There are 4 nested groupings, the coarsest first. Each group lies inside one group of the grouping before and may be the whole of it. The rows also spread widely along 15 directions, which tell nothing about the answers.
In the rows, 128 means zero.
Known rows, each followed by its group in each grouping:
[120 147  86  77 107 137  82 105 175 119 192 134 134 101 153  68 115 111
 210 132 102 156 119 105 103 151 120  94  77 113]
Z782 Z637 Z956 Z367
[127 152 108 155 157 147 149  67 159 138 149 151 151 174 139  99 149 112
 148 184 151 142 145 147  79 169 165 102 144 119]
Z782 Z316 Z852 Z512
[ 71 112 135 134 137 140  60 151 139 138  96 104 123 113 177 101 128 131
  92 154 134  93 127 135 162 148 138 110 143 117]
Z465 Z597 Z672 Z406
[155 121 192 131 112 144 126 154  63 103 144 139  80 180 119 116 131 164
 129 136  70 166 165  78 150  58 120  54 166 103]
Z465 Z133 Z238 Z835
[ 88 144 113 109 125 140 110 127 148  93 135 125 145 153  95  84 109  90
 175 123  99 152  71  67 119 124 114  68 131 109]
Z782 Z316 Z85 Z708
[169  61 141 132 146  64 129 105  48 133 202 132 108 113 150 128 110 113
 142 128 145 139 147 131  86  81 121 198  94 104]
Z782 Z637 Z418 Z170
[167 140 131 143 103 142 155 136 113  83  81 130  95 165 130 137  98 122
 129  92 144 162 197 103 104 114 148  97 150  91]
Z465 Z597 Z672 Z192
[180 148 149  98 152  88  95 136  86 134 214 123 143 145 176 146 130 160
 131 147 119  93 151 153 153 114 166 191  80 188]
Z782 Z637 Z418 Z221
[177 173  89 102 100  92 167 111  55 111 151 150 123 159 134 158  97 110
 140 123 118 192 123  77 117  77 120  68 128 146]
Z782 Z399 Z40 Z214
[122 114 156 159 161 157 115 112  85 165 169  69 141 184 173 124 143 138
 118 200 101  74 160 146 108 167 171 158 119 141]
Z782 Z399 Z922 Z325
[106 147  69 115 121 114 124  98  93 143 176 101 156 150 138 116  72  97
 171 147 108 137  93  76  97 154 112 119  98 135]
Z465 Z597 Z326 Z164
[123 105 113 132  90 145  98 121 114 131 104  78 124 115 170 150 134  65
  71 111 136 136 116 107 125 133 141  96 131  96]
Z465 Z134 Z432 Z482
[123 150 112 158 101 142 154 106  97 150  53 150  91 130 163 114 104 168
 152 138 120 175 200 156 126 135 119 112 155 153]
Z782 Z316 Z85 Z340
[107 158 128  94 167 149 122 146 121  84 160 147 121 155 144 100  82 156
 120 152 150 111 130  92 107 146 135  70 102 108]
Z782 Z531 Z926 Z799
[ 85 148 100  98 136 136 133 106 132 157 186 126 160 119 161  96 155 132
 136 194 111 108  84 136 133 178 126 108 115 179]
Z782 Z399 Z40 Z661
[144  98 171 136 146 108 160 147  39 116 144 119  76 157 172 126 147 142
  89 171 133 107 185 122 150 113 132 122 170 133]
Z465 Z597 Z728 Z983
[135  84 165 148 125 113 139 129  84 132 134 103  82 175 115 104 176 119
 154 181  81 123 158  95 120 109 113 102 167  74]
Z465 Z133 Z998 Z349
[126 118 148 119 123 154 134 121 120  82 167 101 135 169  99  85 123 133
 181 150  88 105 135  89  91 166 130 117 100  95]
Z465 Z17 Z248 Z706
[129 174  96 122 172 105 125 138  93 117 134 129 133 171 171 141  73  73
 114 106 166 159 117  86 137  85 163  87 163 158]
Z782 Z399 Z40 Z214
[123 106 171 146 133 122 107 126  35 134 141 106  92 142 177  90 116 169
 157 171  82 110 192 145 151 131 133 165 120 164]
Z782 Z637 Z956 Z367
[ 77  96 136  89 113 108  75 183 127 141 119  93 120  87 138 133 144 123
 102 129 102  91  73 104 164 112  96 121 116 115]
Z782 Z637 Z418 Z170
[177 111 103  85 112  40 160  91  72  93 206 146 126 111 119 121 139  85
 163 140 133 139  97 104 113 115 106 150  89 131]
Z465 Z134 Z432 Z482
[130 124 121 167 133 142 139  97 121 138  93  95 128 163 160 122 154  99
 122 173 139 112 164 151 102 173 172 131 147 119]
Z782 Z399 Z922 Z325
[ 62 105 165 157 158 154  68 127 121 150 127 145 149 138 140 109 123 163
  69 183 131 114  96 133 129 124 135  96 142 105]
Z782 Z637 Z418 Z170
[123 152 110 107 158  90 110 151 135 127 133 117 104 152 146  92 104 116
 221 124 108 126 157 112 134 111 135 146 131 146]
Z782 Z399 Z40 Z214
[117  64 148 174 157 111  82 104  94 116 129 111 108 137 176  88 140  61
  97 150 165 132 147 134 125 115 166 126 173  84]
Z465 Z597 Z326 Z164
[103 122  96  72 106  84  75 168 123 121 112  83  89 107 157 114 142  83
 148 139 103 111 100  75 157 107  91  66 118  88]
Z782 Z316 Z852 Z512
[165 128 104 147 122 112 143 133 116 178  93 109  91 160 144 171 131 135
 147 137 126 136 201 132  80 110 137 147 130  83]
Z782 Z531 Z926 Z799
[154 129 125 112  37 138 148 103  80 128 132 152 118  96 142 122 144 162
 139 129  78 187 141 134 149 121  99  96 122 161]
Z465 Z597 Z672 Z406
[106  95 166 160 146 144  78 131  87 149 134 144 124 157 141 144 122 156
  47 176 135 140 124 105 106  77 130  62 148  56]
Z782 Z637 Z418 Z170
[ 96  93 122 116 103  76  81 125 121 180 123 136 110  83 164 111 194 160
 118 216 107  99 118 162 165 138  93 126 132 120]
Z465 Z597 Z728 Z983
[130 140 140 109  98 173 142 156 169  81  91 145 144  89 141 144 113 177
  55  83 174 105 143 167 139 189 152 147  97 158]
Z465 Z597 Z326 Z164
[134 117  97 107  80 100 154 135 156 100  90 126 124 108  86 126 136 101
 168  97 125 135 116 105 105 143 104 140 117  94]
Z465 Z597 Z672 Z406
[ 96 111  87 133 150 123 103 114 100 167 159  79 100 139 185  86  76  66
 186 122 116 155 137  83 107 123 115 119 140 113]
Z465 Z133 Z998 Z349
[ 92 165  87 115 172 116 114 159 149 165  91 120 103 125 191 123  82 152
 145 126 157 106 170 144 137 144 127 144 131 159]
Z782 Z316 Z85 Z708
[ 83 115  91 128 140 124  55 136 104 154 123  72 108 128 189  91  69  82
 166 123 115 137 132  91 119 112 126 109 119 102]
Z782 Z399 Z40 Z661

New rows. What belongs after each?
[184 123 131 117 106  77 194 129  73 106 111 136  86 145 124 145 171 123
 138 153 125 134 165 126 123 112 123 122 147 125]
Z782 Z399 Z922 Z325
[ 89 122 143 113  95 127  92 145 132  94 101 137 139 125  69  86  94 139
 186 108  75 152  70  87 135 103  97 102 113 113]
Z782 Z399 Z922 Z325
[106 140 112 104  97 101  95 181 144 117  30 112 114  81 148 143 115 137
 117  82 135 110 124 149 180 128 126 155 119 165]
Z782 Z399 Z40 Z214
[ 81 118 102 110 114 144 114 126 178 144 125 147 155  83 124 107 130 118
 122 114 140 150  70 134 116 136 115 111 123 131]
Z782 Z399 Z40 Z661
[174 124 123 138  94 142 186 117 146 138 128 137 129 149  85 157 122 143
 156  86 119 164 157 122  72 128 124 160 116 109]
Z465 Z133 Z998 Z349
[ 87 137 113 108 182 144 109 131 163 133 170 126 148 110 196 108 122  92
  89 130 184 108 104 141 134 160 165 127 137 161]
Z782 Z637 Z418 Z170
[121  94 181 113 126  98 146 177 143 152 117 164 105 112  86 148 187 200
 103 149 110  97 127 150 148  97  92 151 148 116]
Z465 Z134 Z432 Z482
[166 132 134  75 146 141 186 120 117  70 227 168 115 127 151 101 148  94
 119 119 161 161 122 106 110 120 147  76 133 138]
Z782 Z531 Z926 Z799
[175 158 127 113 133  60 150 145  66  95 126 116 141 182 107 179 137 125
 113 153 125  91 117 104 138 112 150 147 110 150]
Z782 Z399 Z40 Z214
[139  50 173 165 127  91 116 121  77 163 145  85 112 134 134 112 174 139
 162 167  85  79 172 169 127 132 134 238 124 124]
Z465 Z597 Z672 Z406
[121 118 163 131  65 150  78 138 110  90  73 103 109 121 138  86 150 141
 154 130  67 137 149 134 170 133 140 106 121 135]
Z782 Z399 Z40 Z661
[115 202  44  66  94 103 173 177 175 139  86 129 131 131 100 173  95 113
 161  80 125 146  92  61 128 126  87  85 138 138]
Z465 Z597 Z672 Z406
[ 87  86 140 123 129 130 113 113  53 133 201 100 149 128 120  89  77  98
 171 113  82 145  68  81 112 108 102 157 106 147]
Z782 Z637 Z418 Z221
[112 149 107 123 102 144 213 133 121 141  97  98 122 169 100 144 163 101
 153 143  95 125 127  93 107 164 116 109 173 139]
Z782 Z637 Z418 Z221
[163 166  89 136 106 134 151  65 106 163 196 123 176 177 118 152  94 122
 175 137  95 167 122 107  71 141 140 146  89 148]
Z465 Z134 Z432 Z482
[116  68 166 146 129 152 127 107  95 102 151 108 106 121 147  58 130 110
 164 138 111 133 152 139 106 144 137 146 127 115]
Z782 Z399 Z922 Z325
[109 101 157 108 146 170 211 154 145 121 163 156  96 105 137  91 133 180
 131 118 144 117 176 151 108 169 108 153 148 149]
Z465 Z597 Z326 Z164
[143 111 107  95 102 107 108 142 123  93 158  83 142 108 144 134 107  45
 134  61 137 134  88  91 136 120 144 158 107 137]
Z465 Z597 Z728 Z983
[117 181 125 117 141 109 200 118 146 110 121 216 136 148  73 102 116 197
 172 148 131 149 122 134 127 147 109 122 148 177]
Z465 Z133 Z238 Z835
[ 68 121 136 126 146 182 119 124 113  95 178 117 176 146 112  88  46 118
 124 102 126 130  68  76 100 152 127 116 107 133]
Z465 Z597 Z672 Z406
[ 96  77 143 123 124 143 162 105  77 168 205 134 132  85 175 100 164 135
  88 167 121 130 104 158 142 150 108 141 149 182]
Z465 Z597 Z326 Z164
[107 105 120  59  89 113 161 170 122  86 154 139 119  65  95 107  92 147
 153  70 114 128  82  94 134 134  64 146  86 143]
Z465 Z597 Z326 Z164
[186 137 145  88 151  75 163 155  88 114 197 138 113 160 127 157 152 124
 136 128 128 119 139 104 131  80 137 145 131 143]
Z782 Z637 Z418 Z221
[ 65  92 167 130 158 166 157 122  67 139 179 135 124 123 162  80 139 164
  81 194 123 105 110 128 135 158 104  90 161 153]
Z465 Z17 Z248 Z706
[100 118 122  65 136 144 135 158 169 135 198 136 150  94 122 125 141 138
 106 129 132 110  60 109 112 133 102 101 101 125]
Z782 Z399 Z922 Z325
[127 168 127 120 136 153 130 122 131 136 175 123 166 157 160 130 128 116
 115 127 121 134 114 129 156 139 169 124 147 199]
Z465 Z597 Z672 Z192
[ 90  84 146 145 165  98  56 122 105 120 117 149 121  97 169  80 100 114
 100 142 170 135 105 148 145  97 141 125 137 115]
Z782 Z399 Z922 Z325
[146  81 177 154 108 155 156  96  63 110 176 138 159 148 113 145 163 143
  39 170 128 124 107 127 103 135 141 114 126 108]
Z465 Z597 Z672 Z406
[180 156  89 127 137 104 188 105 151  97 112 187 112 137 119 134  97 110
 163  84 193 186 173 136  70 118 152 137 130 113]
Z782 Z531 Z926 Z799
[150 144 168  95 130 109 125 143 141  94 148 184  98 144 114  90 185 191
 157 185  99 128 157 134 153 105 120  75 137 120]
Z782 Z316 Z85 Z340
[155 152  99  91 102  87 170 161  54 176 141  97 120 135 148 221 111 157
  81 132 113 103 125  99 134 112  92 144 101 159]
Z465 Z134 Z432 Z482
[106 115 113 122  79 154 141  74 114  97 144 136 143 105 114  65 127 104
 186 135  94 168  96 123 103 171 118 115 100 139]
Z782 Z531 Z926 Z799
[120 118 124 166 138 149 210 106 125 154 127 104 151 163 112 134 133 123
 145 132 129 105 154 154  87 194 150 213 148 168]
Z465 Z597 Z326 Z164
[ 90  91 144 117 140 119 107 167 173 151 136 124 139 123  81 132 144 124
 138 114 112 114  80 105 108  98 108 146 133  83]
Z782 Z637 Z418 Z170
[153 148 118 145  90 135 133  87 102  82  86 111 117 166 154 111 178  76
 121 170 118 147 150 119 137 155 165  59 154 122]
Z782 Z316 Z85 Z708
[145  89 151 144 148 133  88 109 150 168 173 161 127 105 191 128 192 101
  61 142 171 162 136 174 130  83 170 110 173 114]
Z782 Z637 Z418 Z221
[128 165 156 111 152 184 155 153 206  74 137 174 137 148 110  94 116 126
 148  63 152 164 142 123 123 130 173 108 163 154]
Z782 Z637 Z956 Z367
[102 104 123 116 137 172 105 124 115 124 182  94 127 114 188  92  76 137
 120 129 140 105 154 122  96 173 132 136  81 115]
Z465 Z597 Z672 Z192
[ 99  86 127 122 112  91 152 123  76 158 119 130 121  95 127 136 166 136
  91 173 123 110  88 139 135 128  83 133 132 135]
Z782 Z316 Z852 Z512
[156 152 130 106  88 168 201 149 160 133  96 129 106 123 153 178 192 141
  59 120 144 126 169 148 136 163 141  93 163 147]
Z465 Z134 Z432 Z482
[176 135 139 126  81 173 194 106 173  80 110 160 150 111 108 161 152 149
  67  93 175 135 151 169  88 188 161 145 101 130]
Z465 Z134 Z432 Z482
[147 159 108  89 127  17 175 158  81 114 107 173 104 134 102 155 145 172
 137 174 132 100 124 116 166 112  87 134 138 156]
Z465 Z597 Z326 Z164
[134  79 160 128 106 125 143 139 107 118 119 160 119  94 103 143 127 177
  85 114 146 131 131 142  97 112 104 153 104  93]
Z782 Z637 Z418 Z221
[138 105 163 141 102 141 150 145 130 139 102 161 110 126 122 145 177 148
  77 126 129 157 145 140 142  90 128  95 187 112]
Z465 Z597 Z672 Z406
[117 116 132 138 116 173 143 117  83 170 187  55 172 175 122 160 118 116
 124 139  76 101 103  96  82 158 136 165  97 139]
Z782 Z637 Z418 Z221
[144 122 128 127 160 116 106 127 107 153 175 104 119 137 192 121 124 102
 142 127 135 124 166 142 128 118 165 169 128 156]
Z782 Z637 Z956 Z367
[158  91 129 147 123  84 155 115  81 174 131 150  89 107 161 129 128 187
 153 152 134 127 212 181 106 123 110 205 118 131]
Z465 Z597 Z672 Z406
[123 100 140 154 129 116  76 116  51 140 144 101 124 140 175 118  80 137
 115 144 118 123 151 125 132 112 138 151 109 127]
Z465 Z597 Z672 Z192
[100 180 123 137 162  99 128 120 132  99  99 171 146 172 104  96  91 149
 155 154 141 130 109 116 149 145 139 114 147 163]
Z465 Z133 Z998 Z349
[107  71 154 177 125 125  86 105 104 151  98 130 118 120 162 115 156 146
  69 187 146 111 155 167 122 134 140 129 145  83]
Z465 Z597 Z672 Z192
[125 115 105  89 111  81 107 134 106 138 147 120 100  84 170 110 142 117
 141 141 119 124 117 124 157 124 103 126 113 141]
Z465 Z133 Z238 Z835
[126 126 128 132  75 137 145 126  96 114  64 132 110 113 141 130 147 133
 102 130 117 155 138 135 144 130 123  91 148 141]
Z782 Z399 Z40 Z214
[ 86 139 120 111 110 179 127 152 206 140  83 118 141 121 116 134 160 170
  94 167 128  82 116 138 101 194 123  86 111  89]
Z782 Z399 Z922 Z325
[ 97  91 138 151 117 150 151 130  75 119  92  84 114 137 149 131 127 137
  67 170 138  77 152 125 111 191 125 130 129 105]
Z465 Z597 Z326 Z164
[ 70 107 110 121 146 102 129 129 154 152 104 171 127  64 138  90 115 130
 144 103 159 149  91 165 143 121  99 165 146 169]
Z782 Z316 Z85 Z708
[124 149  96 117 139 129 152 135 172 168 142 117 160 119 147 146 131  92
 141  79 147 138 107 145 131 137 152 176 152 191]
Z465 Z17 Z248 Z706
[134 138  71 106 135 102 146 118  99 154 154 111 140 121 172 168 121  72
  81 127 164 140  92 105 113 116 126 107 128 140]
Z782 Z316 Z85 Z340
[142 123  92 140 114 102 156 146  97 173  88  97 102 158 120 175 106 110
 147 110 117 151 154  93  85  86 111 132 144  90]
Z782 Z399 Z40 Z661
[111 178 154 101 141 156 177 143 132  68 141 158 140 150 128  92 110 181
 134 139 134 101 141 135 160 193 147 131 131 207]
Z465 Z597 Z728 Z983
[129 101 153 125 143 161  66 122 209 118 155 169 129 104 147  86 160 130
 119 125 157 149 137 165 108 117 168 107 123  78]
Z782 Z531 Z926 Z799
[142 140  94 143  92 155 191  88 173 104  89 138 147 142  94 136 139 100
 122 116 158 153 126 123  70 189 141 114 129 101]
Z465 Z133 Z998 Z349
[100 151 165  97 174 181 203 174 171 117 171 180 138 137  96 115 105 197
 129  95 143 121 131 130 111 144 125 147 142 178]
Z782 Z637 Z956 Z367
